The first 5 rows are patterns. Each new row is the sum of 2 different patterns, raised or lowered, with some noise. Before adding, each is slid sideways (what falls off one end comes back at the other) and multiplied by a number that may be negative. Names go in the order of the patterns.
(in the rows, 128 means zero)
Some rows, each with the names of its patterns after it:
[145 163 178 125 120 129 125 145 135 124  97 101 121 133 135 106 129  94
 161 178 143  94 126 141 135 129 134 128 151 132 128 122 104]
z_980
[105 138 143 128 136 112 113 137 157 151 131 126 178 127 122 153 158 147
 120 145 121 143  82 105 128 137 108 104 177 146 116 141 135]
z_172
[127 129 115 136 130 129 118 121 127 136 145 139 126 125 115 134 100 139
 139 129 178 132 122 132 159 146 151 127 146  78 129 154 132]
z_897
[137 117 108 101 115 178  95  81 120 164 113  94  92 122 158 133 137 131
 116 104 134 124 147 116 143 162  99 146 136 128 130 160 147]
z_63
[135 124 127 126 103 170 121  89 124 134 118 178 132 134 148 123 123 116
 135 127 139 154 110 107 110 122 161 121 122 115 106 135 127]
z_475

New rows. What belongs after each?
[148 139  83 155 156 128  97 149 156 154 128  95 115 126 130 149 141 148
 119 108 136  76 101 155 109  97 110 109  95  90 155 138 123]
z_897 z_63
[107 144 179 104 142 178 133 140 152  88 132 125 112 144 156 161 130 141
 120 126 137 160 168 148 140 142 145 154 180 145 155 133 154]
z_897 z_475
[147 152 173 124 115 124 103 176 121  84 101 100 114 170 133 113 141  92
 144 152 138  98 134 159 114 106 113 122 170 124 122 112  85]
z_980 z_475
[192 139 189 166 166 157 171 183 191 184 145 136 149 202 147 129 155 170
 128 131 132 162 170 168 147 186 189 149 145 155 192 154 171]
z_980 z_63
[136 120 123 140 130 189 144 146 142 126 128 129 144 148 141 178 119 112
 126  89 159 138 130 103 108 128 136 132 169 132 119 115 169]
z_897 z_475
[ 84 139 141 119 102  99  87 111 147  93  75 100 141 100  98  97 100 132
 109 125  96 109 104 119 144 135  98 124 158 104 146 118 127]
z_897 z_63
[140 135 151 113  94 100 107 188 109  75  92 142 113  97  57 121 155 103
 108 112 121  83 133 106 180 128 147 142 121 157  92 111 134]
z_172 z_63
[120 116 106 122 128  97 133 130  96  83 104 138 117 142 107 190 134 110
 118 105 148  91 108 115 104 101 151 103 152 125  98 133 141]
z_172 z_897
[159 213 151 133 157 180 136 127 134 167 188 178 153 196 196 152 155 162
 193 166 185 204 142 205 177 169 170 176 200 201 200 150 133]
z_980 z_63
[149 139 128 175 144 142 149 151 137 144 143 155 156 170 164 117 189 192
 183 110 155 183 143 155 132 139 131 136 143 174 132 185 141]
z_897 z_63
[ 82 141 146 109 144 105 132 140  74 122 128 110 100 117 161 101 121  95
 163 171 118 115 130 132  89 106 147 115 114 153  96 148 120]
z_172 z_475
[142 135 139  86 149 170 173 140 133 150 136 162 138 121 128 135 144 143
 125 129 151 116 186 176 149 105 141 149 147 158 119 142 192]
z_980 z_475
[168 112 105  88 144 161 136 149 125 145 155 174 167 136 133 135 165 153
 172 127  82 120 177 109 127 140 147 114 129 106 140 132 187]
z_980 z_897
[126 142 122 140  73  99 125 159 135 114 154 130 140 136 164  81  82 115
 156 137  96 110 124 139 145 103 116 157 131 144 126 117  98]
z_980 z_172
[156 131 116 148 159 132 158 155 199 143  97 168 168 169 151 147 130 146
  96 119 143 171  83 121 232 160 124 163  96 110 137 137 141]
z_172 z_475
[153 149 138 126 169 129 104 183 144 104 122 151 114 183  97 107 148 135
 110 110 173 142 130 159 118  94 121 135 152 135 109 110 122]
z_172 z_475
[110 203 121  79  93 137 158 188 148 140 143 114 136 123 165 133 163 192
  98 132 128 133 164 160 148 139 103 124 110 125 187 110  96]
z_63 z_475
[170 141 170 160 190 158 176 218 112 189 205 170 171 195 149 175 152 139
 147 157 217 135 131 154 180 163 152 152 168 174 177 182 178]
z_63 z_475
[121 144 143 111 140 135 124 124 152 157 150 132 111 101 104 170  75  96
 131 157 166 106  93 128 183 147 159 127 136  60 131 152 151]
z_897 z_63
[ 87  87  94  89  42  98  79  90  81  81 147  85  95  86 163 134 117  87
 134  75  58 101 112  79  91 105  92  85  98  80 106 107  93]
z_172 z_897
[140 161 158 102 120 108  92 124 186 116  84 127 157  94 118 113 142 166
 115 147 135 134 127 129 119 142 118 151 165 127 118 146 167]
z_63 z_475
[107 123 146 129 144 141 140 117 116  87 114 164 100 104 106 136  82  95
 103 118 155 120 124 132 140 130 129 119 141 138 137 177  79]
z_980 z_63
[ 91  94 121 132  84 146 129 135  89 102 137  66 133 120 165 122 106  97
 147 139 131 111 115 113 125 143 137 107 126 125 156 150 122]
z_172 z_897
[ 56  79  87  78  84  89  93  89  78 109 170 126  78  88 120 127  65  87
 110 104  97 116  87  68 116 117 151 109  90  75  79 113 108]
z_980 z_172
[159 133  97 145 156 112 118 143 120 121 104 143 130 160  91  49 153 171
 110  68 178 173 142 139  97  90 123 129 128 154  98 110 116]
z_172 z_63
[ 77 111 124  91  89  90 102 131 117  70 148 139 103 142 131 134  84  95
 121  96 112 131 114 118 100  90 116 120 129  86  92 104 103]
z_172 z_475
[112 138  37 130 173 122  77 134 120 106 112 117 131 150 118  88  91  93
 127 103 164 119  81  85  91 137 109 117  73 135 125 120 116]
z_980 z_172
[123 145 109 145  79 165 114 135 105 113 131 119 101 132 116 134 107 105
 113 100 149 162 159 102  88 119  82 142 131 111 129  95 102]
z_980 z_897
[ 98 130 178 149 155 129 135  80 133 146 147 122 145 148 117 146 134 123
 124 154 147 150 131 109 111 114 182  87  99 138 159 157 103]
z_897 z_63
[163 122 154 110 130 135 105 158 122 108  96 114 141 129 117 155 114 123
 125 143 129 141 123 114 178 140 103 134 125 110 174 137 138]
z_897 z_475
[166 153 207 152 181 135  75 142 200 158 125 140 145 154 148 188 157 139
 166 181 146 139 116 162 168 172 168 147 153 153 180 189 176]
z_980 z_897
[137 103 154 173 126 105 131 148 147 130 116  91 121 145 135 136 130  89
 115 130 104 101 152 119 116 120 112  77 128 140 150 134 113]
z_63 z_475
[ 92 133 132 119 122 149 144  89 128 148 118 137 157 186 152 125 107 116
 137 144  87  97 122 155 140  97  88 125 152 145 141 137 101]
z_172 z_63
[106 145  91 147 189 160 148 100 116 175 136  80 156 174 176 132 110 126
 100 149 171 177 135 108 129 153 138 125 155 123 125 139 132]
z_63 z_475
[ 86  72 130 151 122 101  96 131 113 128  93 118 112 110 169 103  63  67
 131 123 158 124 109 124 121 145 136 132 114 131 159 117 132]
z_980 z_475
[112  75 114 124  71  89  80  88 100 126  97 102  60  99 110  93 111  67
  69  96 121  86  69  88  91 113  98  86 107 110 110  97  87]
z_980 z_63
[121 137 125 154 132 175 134 110 151 168 170 149 121 135 139 163 148 141
 110 101 121 143 147 132 136 133 159 166 147  76 131 155 143]
z_980 z_897
[138 131 110 116 143 118 171  54  84 147 163 112 125  71 120 110 105 116
 125 136 126 149  94  66  94 148 145 126  97 113 120 143 169]
z_980 z_475
[114 176 171 159 105 141 170 145 135 143 141 163 144 153  99 123 180 177
 181 142 103 138 134 139 151 138 116 104 131 142 135 129 156]
z_980 z_475
[ 84 104 136 148 140 124 120 173 120 114 140 122 151 138 171 109 120  86
  95 135 138 102  79 143 126 114 136 112 103 107 151 151 135]
z_980 z_172
[128  92  78  59  54  96  88  61  91  92  72  50 110  84  46  94  80 113
 149  93  87 118  98  46  77 101  80  96 128  65  69  73  80]
z_172 z_475
[141 103 173 161 158 146 109 148 141 128 125 143 131 142  78 152 135  91
 138 108 139 129 147  97 168 150 149 147 176 165  57 150 190]
z_172 z_63
[ 92  74 107 149  93 105 126 130 122 118  91  57  80 104 103 105 113  89
  75 108  83  83 132  83  74  76  92  75  45  88 108  98  97]
z_172 z_63
[129  57 103 136 117 115 101  70  92 125 126 123  90 119 109 116  99  91
 129 142 131 124  82 102 129 145 160 105 105 111 113 123 116]
z_980 z_475
[103  68 113 119 130 128  92  97  86 117 110 121 121  86 102 133 110  55
 116  63 100  69  67  88 114 101 147 101  77  78 127 125 135]
z_897 z_475
[171 179 148 119 125 138 139 124  81  88 117 144 114 151 138 112 134 129
  89 127 139 132 154 104  90  92 146 149 129 135 148 124 125]
z_980 z_172
[139 153 114 110  99 112  93 116 110 117 132 100  95  92  94 126  97 105
  98 103 118 128 101 102 108  74  84 152  95  51  93 100 105]
z_897 z_475
[122 137 130 126 126 114 145  80 140 157 132 159 134  89 130 151 124 144
 128 147  87 132 142 105 142 145 128 136 108 130 129 130 138]
z_897 z_475
[132 156 123 167 159 130 131 105 122 157 168 142 141 126 114 103 106 176
 106  91 146 153  96  63  99 139 161 138 136 127 127 133 164]
z_980 z_63
[104 125 145 132 132 117 107 128 138 151  97 107 115 113  89 124 140  96
  96 112 120 147 128  82 168 156 122 164 153 152 104 103 136]
z_172 z_475
[117 118 110 120 122 139 117 127 111  90 119 134 149 130  98 121 149 129
 138 117  83 113 128 118  99 138  58 128 142 167 114 115  77]
z_897 z_475
[137 138 164 171 152 107 144 145 145 129 137 141 157 153 149 134 115 136
 167 142 150 145 143 174 155 136 135 138 140 154 144 159  79]
z_980 z_897
[144 109 156 134 145 148 112 149 151 177 130 130 149  99 150 166 130 108
 116  91 136 133 107 136 118 162 163 144  95 111 153 150 145]
z_980 z_475
[112 142 139 145 116 149 111 171 179 140 101 140 153 158 132 166 126 145
 141  95 126 122 152 152 171 121 133 125 181 152 124 130 111]
z_980 z_897
[141 134  79 104 140 131 106 113  69 109 126 102 144 128 110  98 116 141
 128  69 116 143  96 118  79  95  95 151 107 154 142 125 106]
z_980 z_172
[123 123 121 125 162 136 136 144 131 142 140 129 143 115 146 124 176 170
 106 129 150 154 201 158 141 165  95 132 147 149 135 145 156]
z_897 z_475
[107  93 128 107 102 127 138 136 120 135 187 121 103 142 166 131 137 109
  80 129  95  96 111 121 103  94 169 123 108 129 135 115 114]
z_980 z_172
[113 117 115 116  94 123  82 145 162 118  99 112  87 109 128  75  78 104
 140 112 104  94  83 118 129 118 109  87 121 132 106  95  69]
z_980 z_475
[128 175 175 154 170 151 184 152 140 182 127 169 178 173 146 121 163 176
 185 198 173 128 180 204 174 143 189 162 197 195 150 155 165]
z_63 z_475
[111 106 130 162 157 151 159 133 123 152 124 196 124 120 171 120 150 193
 145 149 194 158 153 127 134 126 143 221  98  86 122 175 158]
z_63 z_475
[100  87 126 175 105  95  85 119 149 132 155  98 126 131 142 121 149  79
 135 142  82 142 138 131 120 155 129 104 131 125 118 116 136]
z_63 z_475
[115 133 132 200 127 118 119 146 124 129 151 127 138 144 140 122 118 117
 139 147 161 158 100 187 150 137 111 102 155 166 138  93 116]
z_897 z_63
[109 177 152 130 140 133 167 151 121 148 154 153 136 145 129 132  94 123
 143 148 114 137 161 142 129 108 135 120 140 120 113 119 124]
z_172 z_897
[134 155 154 120 102  93 123 134 130 134  89 101 188 182 136 104  79 134
 128 114 145 135 155 125 130 113  84 162 177 199 132  88 137]
z_980 z_475
[124 122 112  98 120 136 154 158 106  91  71 133 111 133 132 113 158 135
 147 157 163 137 140 143 140 107  95 109 120 151 129 103 129]
z_980 z_897
[121 135 128 140 134 140 126 175 143 111 131 133 137 145 135 115 128  72
 121 129 143 104 106 162 125 145 135 102 107 137 130 165 135]
z_172 z_475
[ 97 137 105 128 163 147 124 127  98 125 142 131 124 117 124 126 135  88
 118 154 131 123 127 117 122 141 129 185 141 130 117 155 152]
z_172 z_475
[ 96 107  99 103  57 110 143  83  87  89 104 102 127 105 158 133 111  87
 164 133  44  93 130  91 143 139 107 118 111 104 125 137 107]
z_172 z_475
[145 138  87 116 116 118 108  97 144 130  83 112 113  80 165 146 162 126
 102 114 100 130 115 118 104  76  89 104 117 115 107  73 133]
z_980 z_475
[112 112 128 167  73 100 140  92 100 130 116  99 120 122 119 108  91  82
 107 103 114  58  99 122  91  88  91 123 101 105 125 151 103]
z_172 z_475
[ 77 111 195 169 113 112 127  94 128 146 143 133 112  95 141 136 116 145
 106 164 123 112 115 138 140 125 153 136 156  41 126 163 143]
z_172 z_63
[144 167 127 109 148  96 138 172 152 120 136  83 143 117  93 157 126 136
 124 129 101  98 142 152 156 150 116 108 161 168 154 103 143]
z_63 z_475
[ 70 118 100  87  58 120 154 115 103  97 168 135 112 107 128 150  63 101
 117  81 126 161 139  98 108 107 126 137 113  79  66  93 109]
z_980 z_172
[181 154 169 192 141 149 125 169 138 122 198 125 130 137 140 147 131 139
 156 157 184 158 115 178 198 149  99 200 172 153 155 134 138]
z_63 z_475
[138 135  87 138  93 112 155 141 108 116  73 110 132 113 120 106 117 111
 124  72  99 143 121 117 116  96 114 128 127 171 131 123 109]
z_172 z_475
